All rows are made from the same 8 directions, up to rounding. Whole rows:
In the rows, zero is written as 128.
[[111 159 154 102 141 102 192  87 153  86 153  81 138 103 116]
 [132 151 113 141 135 144 124 105 137 122 134 155 136 134 108]
 [103 109 161 123  99 166 109 131 129 179 135 141 111  70 156]
 [177 148 117 156 182 110 144 108 116 116 139 130  93 127 115]
 [157 122 120 105 155 155 170 160  91 140 170 110  97 154 124]
 [101 132 117 130  75 113  87 130 147 127  90 131 148 113 133]
 [153 162 143 151 119 120  89 127 132 112  86 138 115  77 110]
 [155 110  91 135 122 144 128 166 124 144 130 125 105 161 131]
 [ 97 161 131 108  99 104 146  77 129 144 154 100 101  58 148]
 [131  63 196 126 187 144 169 173 162  83 115 117 189 192 118]
 [164  93 129 160 146 134 102 156 118 161 114 141  89 122 150]]

Rows cut short, each followed by the rest of it:
[154 180 117 132 135  95 107 116  95 100 109]	[129 115 109 103]
[112 163  93 106 100  69 148 102 130  99 129]	[ 83 128 126 126]
[113  94 176 115 146 163 136 150 127 131 133]	[141 159 142 130]
[121 111 123 152 130 121 116 109 151 141 122]	[142 130 127 143]
[116 126 145 122 131 110 118 121 113 128 121]	[128 135 118 137]
[190 136 156 124 152 181 176 180 138 118 144]	[ 94  79 102 104]
[115 153 119 150 165  92  82  66  85 123 123]	[189 157 145 120]
[143 138 122 148 141 135 138 113 157 115 128]	[134 127 128 114]
[128 143  92 133 125 145 118 127 132 111 127]	[158 159 178  99]
[ 98 138  74 154  67 161 113  76 182 188 152]	[155  99  84 151]
[116 134  89 120 116 153 147 120 140 133 156]	[138 140 166 117]
[139  92 146 113 157 146 128 184  97 115 120]	[136 159 193 118]
[133 150 137 120 135 126 128 117 102 131 138]	[128 112 103 125]
[157  89 162 110 150 143 156 191 106 137 135]	[ 91  99 132 143]
[146 107  49 130  51 125 148 184 191 138 114]	[ 63  88 147 145]
[136  95 148 169 161 109 111  91 127 179 135]	[146  83  81 176]
[104 125 144 116  88 121 112 144 150 114  96]	[113 153 114 129]
[ 90  86 144 118 140  94 157 103 142 137 146]	[106 144 140 166]
[ 97 117 170 126 102 181 137 109 168 167 149]	[136 120  61 147]
[134 163 121 137 143 154 150  93 152 110 149]	[147 137 127  96]
[142 172  81 159 105 121 141  90 200  96 119]	[121 125 117  99]
[158 138 124 162 148 145 128 106 145 146 138]	[145  90  96 127]
[126 144 115 108 110 128 166 125 140 125 151]	[ 91 108 113 128]
[129 110  80 101 113 153 158 145  87 193 190]	[112  70 142 161]
[ 91  83 210 121 164 133 121 117 114 142 129]	[150 164 114 154]
[129 140 116 118 128 160 160 124 141 127 157]	[126 126 137 114]
[ 91 161 144 133  77 114 100  88 170 117  98]	[129 146  60 126]
[174 112  97 169 142  73 149 137 186  94  96]	[ 81 104 145 133]
[133  98 145 129 113 136 135 154 146 152 125]	[102  99  99 155]
[117 104  99 118 113 123 159 142 156 124 139]	[100 138 171 137]
[129 143 157 117 148 183 178 122 163 103 158]	[129 149 129  94]
[146  78 106 134 128  50 116 172 115 123  89]	[ 79 112 166 166]
[ 91  99 112 156 100 132  42 111 112 183 103]	[199 148 131 159]
[ 82 158 151 101 118 101 162  70 144 109 150]	[103 147  89 130]
[134 108  96  98 122 123 136 161  64 172 160]	[108  85 150 158]
[106  80 118 142 110 168 137 139 188 145 132]	[142 156 164 139]
[124 131  91 135 113 107 136 106 142 140 138]	[115 108 126 143]
[127  42 146 183 200 109 159  90 189 148 144]	[140 136 167 173]
[193 160  50 166 156  88 123 120 113 112 123]	[128  84 163 109]
[109 147  86 122  50 103 107 143 168 105  86]	[ 98 143 125 122]
[137 126 136 123 122 144  98 169 108 115 100]	[144 150 151 110]
[126  88 118 141 133 146 113 153 137 138 118]	[152 151 178 134]
[ 97 142 123 131 124 111  55 109  81 124  98]	[192 181 155 117]
[162 176 130 142 179  95 158  73 111 112 154]	[118  87  90 116]
[105 114 140 155 103 129  81 111 156 149  98]	[158 140  96 145]
[140 137  93 116 130 118 121 135  73 152 148]	[129  97 142 137]
[107 107 138 107  97 166 121 163 127 146 128]	[132 143 135 134]
[143 141 138 131 144  70  83 118  53 148 111]	[129  87  86 154]
[136 184 102 150 119  77 105  88 146  78  91]	[130 144 117  97]
[141 160 174  93 123 145 152 163 118  87 119]	[ 94 133  99  95]
[157 163 123 111 147 160 128 135  58 151 163]	[145  87 112 113]
[143 155 149 155 178 166 116  86 116 130 146]	[192 135 116 100]
[102  92 178 115 169 147 191 119 176  95 152]	[116 184 167 121]
[109 103 183 122 161 105 120 126 111 113 113]	[134 164 135 137]
[114 193 132 109 111 218 122  99 108 145 169]	[186 134  91  84]
